The rows of a group lie close to one hidden flat surface of 10 dimensions, which passes through zero. Surfaces can cross.
Known rows, each followed by its group:
[ -6   3   0   7  -5   2  20  14   9  10 -12   7  16  15  -6  28  13   1
   5 -10  -5  21] | J64
[-19  12  11  -6   6   7   2  11 -14 -15  17  16  17   8   9  21   0  -9
   6  26  14 -11] | J987
[ 28   0  13  -8 -13   4 -27   7  17  -9  13   4  -1  21   0  17 -13   4
  18  -2  17 -12] | J351
[ 47 -14 -14   0  -3  -5 -19   8  -5  -1 -19  -1 -17  -2 -16  -5 -10  13
  15  -6  17 -14] | J64
[ 11  13   3 -19  -3  13  -3   6   9 -34  24  -1   0   8  11 -27 -22 -10
  -3 -14   3 -21] | J64
[-18   5  -1  19   0  -7 -13 -10  28  -3  28  17   3  -2  35   3  22  20
 -11 -12 -10   9] | J943
[-22  -5  -2 -25 -17  -7   1   3  14  20   8 -20 -16 -22   8 -13   7 -10
 -12  11 -15  24] | J351
[ -7   6 -11   4  -1  -7 -17   5  -2  -7  10   0  -3  -1  13 -13  10   1
  -2  -5   2   0] | J64
[-39 -13   3   9   3  -9   9  16   7   2  -1  18  16 -12  19  17 -11  -1
  -2  20  10   1] | J943
[ -1 -28   6  27   4 -27 -36  -4  19  12  -5   9  -2 -11   9  27 -13  14
   6 -13   9   1] | J64
[ -5   6   7  10   3 -13 -31  -3   7 -10  23  16   6  15  26   4  14  12
  12  -4   4 -11] | J943
[ 22  -8  11 -17 -11  -5   3  -2  -7  19 -18  -6   0   6 -28   7  -9  -4
  15  -6 -12  12] | J943
[ 16  -4 -11  -2   9 -25 -35   2   3   8   6 -12 -23 -20  -4   6   6 -14
   2 -31  -4  20] | J351
[-17   5  25   4   9  -7  -4 -16 -13   6  -4  -3  18  24  -4  -3  -8 -12
   9 -11 -21  -6] | J351
[-11  12 -22  -4   7  -6 -23  11 -14 -11  -2 -33 -20 -11  -8 -15   7 -20
  -6  -4  13   3] | J943
[ -6 -20   0   6   1 -18 -11  28   1   9 -27   6   9   4  -6  34  -9  -5
  16   8  29   2] | J64
[ 31  -3  13 -18   9   8  22  -7 -13   4  -4  21   7   6  -8  10  -5  -5
   8  13  -5  -7] | J351
[-14 -19  -5  24  10   0  20   0  14  14 -25 -17  -1 -16 -14  25  -9  -9
 -14 -18  -1  21] | J987
[ 11 -12   4  -5  -4  14  43  10  34  -3 -17  17  16  13  19 -13 -17   2
  -5 -10  -9  -7] | J987
[ -6  -3  -5  -1   2   8  10   0  24  -9  21   2 -12 -29  16   0  -8  -2
 -22  -3  -3   7] | J943
[  8 -10   5  -7  -2   2  11 -17   8   9   5  12  -9 -13   8 -10  -7  11
  -6   8 -14  -5] | J351
[ 19  11 -25  15  -1  -4 -26  -2  -4  -7   7 -16 -20 -11 -10 -12  14  10
  -4 -27   3   5] | J987
[-11  13   2   3  -1  14  13  -5   0 -20  17  20  14  11  21 -30  -5  19
  -7  11  -8 -27] | J987
[ 15 -16  -7   9   8   7   8  -9   6   6  -6 -10 -18 -26 -14  18 -13  -4
 -12   4   8   7] | J943
[-13   6 -18   1  22 -14  -8   8   2 -26  21  11  -3 -26  21 -11  -6 -17
 -18 -21   4  -5] | J351
[  2 -10   9 -18  -8 -14  -4 -10   0  23   5  11  -3  -1  11  -4  19  11
   6  20 -18  12] | J943
[ 22   1  18   9   0  16  12 -30  21  -2  34  30   5  -1  14  21  -1  15
  -4 -10 -22   0] | J64
[  8  -7   6  -7  -2  -2  -1 -21  -8   8   2   9  -6  -3   6 -30   0  15
  -1  20 -13 -19] | J64
[ 19   0 -27  18  27  -7   2   4 -30 -16 -17  21   0  -9  -3  -2   8   8
   4   7  24 -20] | J351
[ -7  23   0   6   0  12   8 -19  -3   1   2 -25  -1  11  -6 -26  29   4
 -13 -17 -28  13] | J943
[  7  -2 -21  -8  -3  -4  10  12 -14   3 -16  10  -5  -1   5 -18  21  14
   1  27  12  -4] | J987
[ -2 -23  10   6  13  -2   4 -26  -9  24   3   9 -12 -24   1  17  -4   5
  -7  39  -4  -1] | J64
[-23  -3  11   4   1 -22 -30   7   7   0  17  13  11   8  27  13   4   2
   7   2   5  -3] | J64
[ 25  -5   3 -14  -8   0  -4  -5  -1  -4  -6   9  -2  11   1 -32 -12  17
  10   3  -3 -20] | J64
[-17 -12  15   8  -4  -4  -4 -11   9   0  -2   4   7  -4   4 -18 -36   7
  -7  -5 -12 -17] | J943
[  7  -4  -7  11  12 -12   7  -1 -26  19 -25  12   6   5 -14  20  23   8
  15  13   5   8] | J351
[ -6  -2  21 -29 -15 -27 -25 -11  -4  37   2 -10   1  18  -1  -8  23 -11
  22  -9 -34  24] | J987
[-15  -6  10   2   1  -8  10  17  12  12 -16  -6  13   8   0  27   3 -17
   2 -11  -2  24] | J987
[ 17  -8  23  -9  -1  15  16 -19   6  14  -1  -5   1   2 -16  11 -12  -6
  -1  -1 -18   5] | J943
[-18  -1  -9  16  -2   3   1  22  -3  -8 -11   6   8   9   6  14   2   8
   5  36  36 -15] | J351
[-11   6  11   3  -3   2   8  -8   3   6   6  10  14  10   7   8  14   7
   2  -1 -15   7] | J64
[ -2  -9   6  28  14   7  -7 -21   3  -6   0 -13  -5 -11  -6   7 -20   5
 -10  -9   4 -12] | J943
[  2  24 -12   8  11   6  20   9  -5 -20   4  15  21   7   9  -3  14   1
  -2 -20   0  -1] | J351
[ -3   8 -14   9   0  11  -2  -5  13 -25  26   0  -9 -20  13 -22 -11  11
 -20 -13   0 -10] | J987
[ 14   5   7  -9  -6  -1  -4 -11   2   0   8   7  -1   7   3 -13   2   9
   4  -4 -14  -5] | J987
[-28   7  -5  15  -1  -8 -23   7   6 -19  10  -8   2   0  15 -10  -3  -1
  -3 -14  11  -6] | J351
[  0   3  -9   9 -12  -8  14   5  19  16   0  19  13   8  15   5  29  23
   6 -13 -16  21] | J987
[ 14 -20   8   0   4  -3   7 -11  -7  28 -15  -6 -11 -14 -29  36   0  -6
   3  19   1  18] | J987

New rows. What belongs after each?
[ 23  -3   5 -17   2   1  -2  -4  -6  13   0  11  -5   6   3  19  23   6
  12  29   2   3] | J943
[-13  17 -14  19  31 -19  -3  -1 -49  -6 -18  10  19  14  -2 -21  25  -1
   8 -13  -2 -13] | J351
[-26  -8  12  -3 -13 -17  -5  10  16   9   4  16  18  13  21   0   5  13
   5  -3  -9   4] | J64
[-19   3  -7   4   6  -8   8 -11  -9  18  15  16  -1 -12  16  15  37  11
  -4  30  -8  15] | J64
[ 15 -12   0  16  -4  12   8   6  23 -21 -11   0   3  -2  -6 -10 -40   8
  -5 -27  12 -16] | J64
[ -2   8  -8   0   9 -16 -36  -5 -29   1   7 -29 -21  -8 -11  -5  19 -17
   3   1   7   8] | J64
[  5  19  -9  29  -1  -2 -38 -22 -16  -5  23 -18 -17  -6 -22   2  13  14
  -3 -27  -1   6] | J987
[-13  15  -1  33  26  -3   9  -2 -14 -20  -5  26  29   9  10   4  -1   6
  -2 -18   7 -16] | J351
[  8  -3   9  -2 -16  31  26  -5   5  -5  -8  -2   1   6  -9  -4 -15   7
  -2  28   5 -16] | J351
[  8  -7   8  -4  12   3 -19  -7 -13 -13  14   3 -13 -18  -5  15 -29 -11
  -1  26  21 -21] | J987
[  8  -3   9   4   0   5   6  -4 -11   5 -26  -3   7  15 -18  -6  -7   6
   8   5   1 -10] | J64
[  1   4  12  -9   9 -16  11 -15 -24  22  -5  22  16  14  -1  -5  20   4
  11   4 -28   8] | J351
[ 31  24 -20 -10  -4   7  -3   9  -4   0  17  -7 -17  -2 -10  12  40  -9
   1 -18  -2  26] | J64
[ -8  -7  13  -6  27 -17 -14 -21 -35   5  -7  -5   1  -4  -3 -26 -18 -15
  -1  11  -8 -25] | J351
[-41  -6 -14   9   1  12  19  15  -8  -2 -20 -23  -6 -16  -6   4  -7 -12
 -19  37  24  -1] | J351
[  4  10   9 -11 -14   0 -19 -13 -10  10  -2 -27  -6  22 -13 -28   6  -1
   8 -19 -21   4] | J351
[-36  -5   6   2  21  -3  32 -15 -12  15  -9   0   9 -25   2  -7  -1 -16
 -23   7 -31  14] | J351
[-12  -2  -8 -19  -3  -4  -4  -5 -12  10  12  -2 -17 -24   6 -17   9   0
  -7  33  -4   1] | J987
[-33  13  19   6  15  24  17 -12 -19 -12  10 -16   9  -5 -17  17 -20 -23
 -15  20   0  -7] | J987
[  7  12  26 -25   5  24  29 -19   1  -1  19   9   4  13   8   2   9  -6
  -5  32 -14 -10] | J943
[-29  28  -2  29  18  20  20 -11 -25 -21   9   6  19   8   5   6  17   0
 -12  20   8 -14] | J64
[-40 -10   2  15  -4   6 -17  13   8 -17  -5 -23  -2  -7   6   3 -28  -5
 -11  27  33 -19] | J351
[-16 -10  -8  10  -3 -18 -17  -3  -6  12 -17 -17 -11 -16 -12 -27 -14   5
  -5 -11  -6   1] | J943
[ -9 -21  13   2  -5 -25 -28   1  -6  20 -26   2   5  10  -4  -7 -10  11
  17   7   3  -9] | J64
[ 11  -6   4 -16  12  -4  -8 -21 -41   6 -19 -22 -15  -7 -23 -43 -16  -9
  -2  19  -5 -27] | J351
[ -7 -11   6 -17  -9   6  14   6  16  -1 -10 -17  -3  -9 -11 -17 -36 -16
 -13 -16  -9   4] | J64
[-38  -8  27 -21  -7 -15 -11  -1   9  14   9  -5  12   8  14  -3 -14 -17
   1   1 -18   8] | J64
[ 12 -15  14  -5   0   6  12 -14  15  12 -14 -20 -11  -6 -16 -12 -21 -10
 -11 -21 -21   8] | J987
[ 10   1 -30  -4  30  -9  20   1 -15 -10   7  21  -5 -35  11 -20   3  -9
 -18  -5  -8  -3] | J351
[-20 -11   0  21 -12 -18 -13   3  10   6 -12   0  11  -1  -2  -7 -20  12
   3 -33  -6   8] | J943
[ -6  -7   8   6  17 -16   8   0  -9   7   1  36  25   3  18  27   5   3
  12  14   1  -4] | J351
[ 10 -14  29 -26 -10   8  25  -2  16  12 -12  13  13  11  -5  -1 -27  -2
   5  15 -15  -7] | J64
[-12  -1  -5  31  14 -11 -19 -23  -9   9   4 -17 -14 -18  -9  17  14   0
  -8 -10  -3  16] | J64
[ -9   0   6 -23 -14  13   2  14  10  -9   7 -12  -7  -3   5  -5 -13 -18
  -2  27  13  -6] | J351
[-10   8  10  -6  11  17  21 -12   5 -10  19  10   4   4  17  -4   5   0
 -11  22  -7 -11] | J943
[ 22  -8 -15  14 -11   9  24  12  14  -5 -12  22   7  -5  -6   7 -15  23
   4 -15   7  -1] | J943
[  2  10  -9  32   5  12   3 -13   6  -9   7   5   3  -3   0  10   9  17
 -10 -20  -4   6] | J64
[ -9  -5 -10 -16  -2   2  18   5   9   5  15  16  -7 -27  18   0   7   4
 -12  33  -2   9] | J987
[-18 -12  -3  18  15   1  10  16   1 -16 -19  13  14   1  15   9 -23  -4
  -4  13  28 -25] | J987
[ -1   7  21 -26   3  -6 -30  10 -17  -9  27   4   1   4   1  26  -8 -26
  17  24  19  -8] | J987
[ -3  -6   8   6 -21   3 -10 -18  -3  17 -17 -11  -6  12 -11 -20   7  26
   6  20  -3 -10] | J351
[  4   0  10   1  -9  -4   5  12   3   3 -13  20  24  31   4  10   2  13
  23   1   5  -2] | J64
[ 47  -2 -10 -20 -14   7  13  13   7  -1 -11   3  -6  11 -18  -2   2   5
  13 -14  -2   8] | J64
[  9   1 -25 -13  -2  -1 -16  32   0  -9   2 -18 -24 -15  -2   8   4 -18
   0  11  33   4] | J351
[ -5  17  -7  -2  16   9  44  17 -12   1  -8  12  20   2 -10  31  20 -20
  -3  -6  -4  24] | J351
[ 13   4  -4 -15  23 -10   3  -8 -36   2  -7   8   3  -3  -5 -16   4 -19
   5   3  -9  -9] | J351
[-20  -4  -1  28   6  21  23 -22  17  -2  12 -13  -7 -35 -11   8 -19   3
 -33 -10 -11   8] | J987
[  1 -24  19  -8   3  -6  -3 -12   2  12  -4  12  -2  -9   6  -3 -25   4
   1  25   1 -18] | J64
